The rows of a group lie close to one hidden flat surface of 13 dimensions, which may be shifted away from zero. Surfaces can cross.
Some rows, each with its group after it:
[ -4  21  10 -23 -37   6 -15 -58  26  23  17  31 -11 -11  22 -34   0]  (0)
[  9 -23  12   3 -40   8   4 -17  20   3  -6 -60  11   4   9 -33 -36]  (0)
[-10  -1 -15 -25   7  -6   4 -47 -13 -23   3 -18   3 -34  17  18  -3]  (3)
[-16 -21   1 -13  38  33  -4   6  22   3   1  18   8  53  24  19  17]  (2)
[-24 -14   5  10  24   3   6  -4   8  -4 -36   9   3 -23   6  38  18]  (0)
[-22  11  12 -29 -15 -21   7  -1 -11 -23  24  12  12  -9  20  16 -21]  (3)
[ 16   4   7 -12 -11   4  18 -27   9 -35  42   3  26 -45 -15  13  43]  (4)
[-24 -40  16  38 -18  -2  12  17  -7  19   1  50  -7   6  24  11  20]  (1)
[ 10  42 -12 -33  10  -6 -18 -42 -14  28 -27  12 -15   4   6 -32   4]  (4)
[ 26 -10 -15  37 -25  17   3   8  46 -21  -8 -20  -4  16 -25   5  -1]  (1)
[-46  -5 -12 -18 -18 -26 -17   6   0  -2  45   9  -1 -11   6  18  27]  (1)
[-24  -7  10  16 -20  -5 -34  20  23  41  16   4 -13  27 -15 -33  65]  (1)
[-43 -15 -19  11 -18  13  42 -53 -32  14  -7  32 -16   6  38 -15  12]  (4)
[ 25 -29  33   0  -1  -2 -13  21 -36  18  -7  26  22  -9   9  32 -28]  (1)
[ -8   4   9  -1 -16  19  -4  18 -40  24   3  30 -16  35  13  -5 -46]  (3)
[ 35 -16 -25  13  13   6  56  23  -7  20 -54  22  17   6   3   8 -13]  (4)
[  3 -29  23 -34 -12 -23  15  -5   1  10  18  -8  40   6  35  22 -48]  (4)
[ -2  12  21   1  -8   3  10  -9 -66 -29  -9 -12   5  21  -8  23 -35]  (2)
[ 22 -25  -7   8   8 -25  35  34  20  -2  18 -24  24  34   0 -11  53]  (3)
[ -7   4 -22 -18   7   1 -23  34 -36  52  -3 -13   2 -22 -40   2   8]  (3)
[ 49 -43 -25 -13  -2  26  27  14 -34  -9  -8  15  27 -29  23  29  -1]  (1)
[ -1 -28  49 -12  17 -14  -3 -20 -34  16  -5 -19  58 -35 -16  17  22]  (4)
[  0  -5  46 -12   3 -42 -49 -13  26  -1 -27   8   4   1  34  14   1]  (4)
[  3 -27 -17  27   6  -2  45   1 -50  14 -19 -25  -1   8  -2  -3 -48]  (3)
[-29  36   8  -7 -40   8  25  -3  -1  -3  37  32 -10 -19  -4 -36  20]  (3)
[  7  -2 -10  -1 -33  21  -5  24  28 -15  16 -20 -13 -15  -6  -5  11]  (0)
[ 24   0 -21 -10 -22 -30  -7  22  28  14  12 -11   0  10   0   7 -41]  (0)
[ 17 -12   7 -13  35  12  23  23  21   7 -13   3  20  32  17  10 -19]  (2)
[-16  -1  48  -8 -32   6 -17 -35 -38 -25  21 -74   4   1   6 -45 -20]  (3)
[ 30  -3  -8  -4  -4   8 -15 -22  -8  -8 -13  -1   3 -41   0 -25  49]  (2)
[-23  48  35  17  14   9 -24 -15   8  18  -4 -30 -17   2 -55   0 -45]  (3)
[ 52 -43 -20   0 -34   3 -26  -4  -2  55 -35  29   3  -5  26 -24  42]  (0)
[-17  -1  -1  25  13  -3  13  33 -37  23   5   3 -27  -2  -7 -20 -15]  (1)
[  2  10  37   4   6  16  24  42  12 -41  15  15 -13   1  20   8  17]  (0)
[-47 -17  10 -16  11  16  30   4   8 -14   8  -9  15 -36  23   9  -2]  (2)
[ 36  42  39  -3   5  25  33 -19  -1   2 -22  14  -2   7   2 -38  -3]  (2)
[ -1  -6   0  -5 -19 -18 -57  -3 -44   8  -7  -7  -3 -19 -14  21 -14]  (3)
[-19 -33 -14  32 -12  37  50  13  18  -9  17 -13 -20 -31  23 -37  17]  (2)
[  6  45 -56 -26  15 -27 -25 -16  42 -13  29   4 -20   7 -24  18  19]  (1)
[ 29  45  -7   0   8  23 -12  16  -8  15 -10   7 -10 -25 -58   6 -28]  (0)
[ 25  38   4  17   0   1   4 -28   3 -46  13 -29 -30 -11 -10 -14 -51]  (1)
[ 57  33 -15  11  -6   0  37   6   4 -36  18   6   3  16 -25 -28  30]  (3)
[-15 -31  -8  37 -18 -22  23 -10 -17   2 -17  39   8 -18   4  32  10]  (4)
[ 41  27  -2   7  26  -3 -33  27   9  13 -15 -17 -18  17 -36   0   9]  (0)
[  8 -39  23  -9 -17 -14 -20   1 -11  -1 -23   2  29 -15  24  26   4]  (3)
[ 15  47  10 -26  30  17 -47   0   8   3  18  -4 -16  33 -29   2  16]  (3)
[ 13   8   9 -16  46 -16  15  21 -48  30 -20  41  11 -39  -1  14  -7]  (1)
[-22 -29  43  23 -26  20 -10 -21   8 -17  -2 -11 -27  21  51  -5 -12]  (0)
[ 29  -4 -22  -5  -6  49  34   2   7 -28  16 -17  -4  -2   6 -10   0]  (1)
[  3  53  -5 -11  31  29  18  -9  36 -14  10  -5 -27   6  -8 -15 -26]  (1)
[-30 -29 -36  -4  11  17 -37   6  -6  47  -4  36 -25  20  15  35  18]  (1)
[-13  18  10   4  21  47   8 -17  18  26  -8  48 -41  21  28  -7 -11]  (2)
[ 10  -2 -18 -33  27   3  12  14  17  18  -1 -22   6  19  22 -17  -6]  (1)
[ 17 -24   8  42  -3 -42  22  40   6   0  -2  11  -7  42  15   9  -6]  (0)
[ 30 -20  20 -10 -19  -4  19  64   5 -19  -8  20  23 -33  17  19   0]  (0)
[  2  15  -2 -61 -14 -52 -14   4   9  21  18  19  31 -37  12  -6  27]  (3)
[-16  -8  39 -23 -23 -19  19 -44  -3   1  10 -11  32 -10  29 -18 -11]  (4)
[ 10  -3 -44  20 -34 -26 -18  -4 -19 -29  21  -7 -41   3   7   6  -5]  (4)
[ 24 -12  43 -28 -24   2 -11   3 -25   0  16  -6  15 -33  33 -33  -7]  (1)
[  6 -23 -41   3  28   7  -1  -8 -52  11  47  10 -12  14  -9  30  33]  (4)
[ 32  37  11  -1  18 -30   5  -2 -37  17 -16   8  18 -28 -43  -3 -33]  (0)
[ 50   0  -8  -9   1  44  21  -6  55  15  -8 -27  -5  13   7 -21  -8]  (3)
[ -7 -25 -42  46  34  18  26 -24   1  -3   1   4 -39  -4  15 -19  23]  (2)
[  0 -12 -19  -9  21 -12  26  43  -2  56  -4   5  14  12  -9  -3   8]  (3)
[ -2  21  -7 -15  -2  -1 -36 -39   1 -10  19  17 -33   0  24  -1  -4]  (2)
[  5   1 -14 -27   2  53   2 -16 -12   3 -12  42 -14  -3  36  16  -1]  (2)
[  6  53  23  11  59  28  10 -42  -5   1 -37  34 -17  -9 -20   6  17]  (0)
[ 21   6   3   7   3 -39  19 -35  -7 -33  -9  13   2 -15  24   9 -20]  (2)
[  5  -4  18  32 -44  10  16 -20  20 -17  28   1 -31  14  27 -56  24]  (2)
[  6 -14  -2  20 -16   1 -28  20 -19  38   0  13 -31  31   6   0 -30]  (0)
[ -6  22   3  18  52  -6  34   0 -12  29 -19  31 -17  20  -4  -2 -13]  (2)
[ -6 -42  15  21   9 -50  37 -10 -42 -28  26 -43  20  27  23   2   1]  (4)
[ -1  14 -33 -11  16   5   0  39  32 -32  34   0 -44  40  26  14   7]  (4)
[ 13  -1 -11 -51   7  -6  -1   7   4   8 -48  -8   7  -2  47 -11 -17]  (4)
[  3  -7   1 -12  -7  25  13   0  -8 -30  25 -23  19  -8  -9  24 -11]  (1)
[ 18  -6 -18   9 -45  27 -13  28 -18  30  -5  -8   3 -39 -39 -16   0]  (0)
[ -9  10 -35  -6  32  14  14  54   2   7  -6   4 -19  22  -5  26 -15]  (4)
[ -8   1  18   1 -52 -22 -12  27  11  14  16 -22   2  11  -7 -21 -27]  (4)
[ 10  38  19 -38  34   3  29 -34 -39   2 -13   2   3  -6  17 -16 -18]  (2)
[-31 -31  -4  22  14 -16 -54   0   6   6  17   0  -5  32 -10   6  51]  (2)

New rows, each followed by its group:
[ -6  16  25 -16  11 -34  29   0   1 -10  39  22   7   5  23 -10  -1]  (1)
[ 42 -15  10 -30 -31  -3 -16 -17  43 -17  20   2  27   9  24   7  23]  (1)
[-23  13 -33  -4   5 -22  -6 -14 -36 -15 -33 -28 -43  18  33 -27 -16]  (4)
[ -2  30  -7 -24  26 -32  -5  16 -25  -7   8  -2   5 -49 -18  18 -35]  (1)
[  5 -19  12  34  11 -13   3 -30  35 -19   3 -33 -11 -20  13 -33  -9]  (2)
[  8 -30  -1  -2  27  14 -37  20  33  16 -14 -16   3   2   9  17 -28]  (2)
[ 31  36  27   1  53   6  15  -8 -45  22  17  31 -10  30 -14 -16   4]  (1)
[ 16 -29 -37   9 -37  31 -28  17 -33 -32  15  -5   0   8 -14  12  48]  (2)
[ -8  10  -8 -35  39 -19 -18 -30 -40  18  22  -7   0  14   3  18 -10]  (4)
[  6   7  14   1 -29 -15   4  65  17   5  46  25   0  -6 -12   1  -6]  (1)
[ 58  39  14  24  37  -4 -12  33  -8   1  -8 -19 -25  44 -40  -9 -24]  (0)
[-21 -39 -43  -7 -29 -16   9  29   0   4  -6  -3  -5 -56  33 -21  31]  (1)
[-34 -18 -10 -27  45  15  40  15 -27  14  -4 -26   8 -28  24   5 -39]  (2)
[ 18 -15  -2   1  34   4  21  27 -52 -15 -24 -19   6 -11   3  26 -31]  (0)
[ 39 -12  23 -12   4  19 -26 -50   9 -21  10  -9 -10  20  43  -4  11]  (4)
[ 58 -25 -12  -1  19   4  17   1 -36  10  -6  11  20  22   6   5  21]  (1)
[-48 -21  -4  17 -11  38   6  12   0   4  -7 -26  -5 -26 -13   8  17]  (0)
[ -1 -24 -22   2  15  16  46 -34 -19  13 -12  -8 -13  17  41  -2 -38]  (3)
[-14  10 -22   7  -5 -19  23  33  10 -18  26  15   0 -19 -20  16  41]  (4)
[ -3   7 -13   6 -26  -8  18 -64  28 -44 -11  18  -2 -55  19  17   1]  (0)
[-20  34 -24  -3 -22 -40  15 -46  -3 -26  12  16 -26  -7  19 -29  32]  (4)
[  2 -16  24  27   9 -42 -12 -59 -22 -43 -18  -3 -20   2  45   3  40]  (0)
[-59  11 -15 -20  28 -16   6  21 -48  23  23 -21 -10 -23 -11 -23  25]  (1)
[ 20  13  10  -5   8   0  50 -12  -8  41  -7 -33   8   9   0 -62 -18]  (3)
[-32  14  32  31  14  32  -6 -20 -61 -13  17 -25 -44  21  -4 -36  25]  (0)
[ 49  32  -6 -22   2  18  15  -4  -8  -9   4 -26  -6 -21  -6 -41  -7]  (2)
[-44   5   5 -25  28  13 -13 -41 -45   7  24  39 -19 -11  28  30   3]  (1)
[ -4 -10  47  40  13  -9  21 -22   6 -11 -15 -11  10  36  -3 -16  30]  (3)
[ -7  21  -4  19   4 -20  23  11 -20  -5  46  87 -28 -15   2  23  13]  (1)
[  1  -5  -1   3  -5 -30   9 -11 -19  19 -18  37   2 -47  16  -9  34]  (2)
[ 49 -11 -21  28  39 -58   7  18   2  30   5   8  -7  77   6 -33  26]  (2)
[-27 -17  13  24  14  33  11   8   7  -9 -25  10  15 -19 -17  20  25]  (2)
[ 49 -30   7  25   2  12  27  31  12   4 -27   6  27   3 -10  25 -11]  (4)
[ 21 -30 -23  14 -42   9 -19  26 -25 -30  21  -7   4  29  -6   6  38]  (2)
[-24   9 -31 -35 -27  32  16  -2 -16  -2  -4 -10   1 -43   5 -24  26]  (4)
[  7 -18  29  15  -8 -13   1  -1  21  24 -32  35   3 -23  28  -2  -2]  (2)
[ -5  23  -6   8  -2 -10  -7 -11  -1  12   3  30 -39 -27   9   1 -27]  (2)
[-48   0 -14  31  -4   1  14 -12  -1  15 -20  44 -38  25  21  21 -26]  (4)
[ 28 -30  21  -4 -58   6 -58   8  20   4   5  -6 -12  10  39  -9 -28]  (2)
[-29   8  45   4 -28   8  -3 -30 -37 -30  -7  25  14  16   0  16  29]  (2)
[ 37 -21 -26  19   2 -11  -7  31 -16  12  -3  -1 -12  29  -4  22 -22]  (4)
[-13  33  46 -32  -4 -41 -52 -15  29  22  40  19  11   4  -9   0  24]  (4)
[-43 -45  14   8  50  -8 -16 -11 -19   8 -24  -1  25  19  13  34  12]  (2)
[ 64   6   2  -4  59  -2  -4 -23 -26  -5  10 -33  -7  55   1 -11   7]  (4)
[ -9  -7  19  -3   5 -21   2  47   9 -25  14  21  -9   1  26  32  12]  (0)
[-18 -17   3  38 -53   7  15 -23 -18   4  28   8 -31  17  22 -35 -15]  (0)
[  3   2 -32 -10  28 -13   3  -1 -16  25   2  40 -28  30  28  27 -34]  (0)
[  6  -3   9  45  -8 -12  -1  -7  33  -2 -12  60 -23  27  14  20  -1]  (2)
[  7 -22 -17  31  11 -20  14  46  21  13 -15  25   4  22 -14  60 -23]  (3)
[ -6   2 -15 -38  -5   0 -34 -23 -30  57   1  29  -9  -7  22  -8 -16]  (0)
[ 12  -5   9 -32  10  14  15   3 -15  24 -31 -25  20   9  21 -37  11]  (4)
[-14 -39   4  32 -56 -40  -5   0  -5  11  -4  28   4  -9  13  22 -15]  (4)
[-10  20  -7  20  -7 -19  21 -55   5 -27  31  40 -11 -15  -3  17  31]  (4)
[ -9 -17  23  14 -15 -34 -36   0   8  34   3  62   2   9  12  18  38]  (1)
[  3  41   7 -17  66 -25 -17 -16 -29   9 -18  19   6  38 -25  29 -11]  (2)
[  1 -51 -38  15 -42  -8 -11  13 -13  -8  28   1   0   8  11  23  31]  (1)
[  0  -7   8  29 -39  21 -44  25 -26  26  -3  14 -26   7 -21 -12  24]  (2)
[ 12 -16   4 -21  -8 -15 -17  11  -7   7  11  26  -8  -4  43 -21  71]  (0)
[ 34  42   2   7  12  16  54 -18  17 -20  -6   2  19 -12 -39  -6  -7]  (4)
[  5 -10 -39   8 -23  -2  28 -10  27 -37  14  -4 -17  -7  23  23 -27]  (0)
[ 26  25 -27 -14  24  64  17   8  19 -19  12 -10 -15  12 -19  11   4]  (3)
[ -2  -4  -9  43 -11   8 -12  51  12 -12  19 -23  -5   2 -60   1  21]  (2)
[-45   6 -37 -22  24 -16  -6  -9 -26  -6   8  17 -16 -29  10  55 -16]  (0)
[-22  46  23 -19  13   4  36 -30  28 -66  28   7  18  -5  -7  11  17]  (2)
[-50   6  -7 -26 -26  15   6   1  11 -37  19  -8  -4 -45  13  23  -9]  (4)
[ 11   0  -8 -18  25 -47  12   8  34   0  30 -13  -4  10  32 -19 -27]  (2)
[ -6   9 -34 -56 -13   3 -14 -56 -32 -19  17  -8   2 -52  24  12  -6]  (4)
[  6 -30   9 -40 -13  -3 -40 -12 -18  41 -12   5   7   1  45  -2  -5]  (3)
[-22  12 -32  -7   6  10   0 -24   9  14  10 -19 -22 -33 -16  12  -3]  (3)
[ 14  -4  20   6  -2  -7  -2   3  22  23  24  35  13  13 -13  28   2]  (4)
[ 31  28 -12 -49  26  15  -1  22  -7  47   6  25 -12  27  20 -27   7]  (2)
[ -6  20  -8   0  10   1 -23 -36 -18 -30  -5  29 -33 -32  13  35   4]  (0)
[  2 -31 -16   2   4  27 -24 -12 -33  23 -27 -15   0  -9  -4  -2  32]  (1)
[ -3 -22  -1 -25   2 -29 -20  -3 -46  14 -11 -25  17 -15  16 -13  32]  (4)
[-31  -4 -27  -7  13 -14  10 -28  -7 -34  29  24  -9   2  21  34  47]  (3)
[-23   8   6   0  17  15  14  10  46  53  -7  -1  -5  -3 -15   5  -7]  (3)
[ 10  24  26 -16   9 -23 -44  17  -3  39   3 -28   0  20 -32 -10 -30]  (3)
[ 30 -32  18   9  -2 -16 -22  13 -25 -10 -29 -34  21 -26  -8  14  12]  (4)
[ -2   3 -12 -18   2   1  22  14 -14 -46  28 -11  31  17 -13   8  49]  (2)
[ 28  17  13   3 -25  41  33  26  22  10  13  15 -17  26  13 -47  16]  (2)
[ 41  28  20  24   4 -23  10 -30  25 -41 -25 -27  15 -22 -32  -8 -11]  (1)
[ 29 -16 -14   2  15  16   3 -28 -43  -2   8 -12   1  -1  -3 -11  43]  (4)
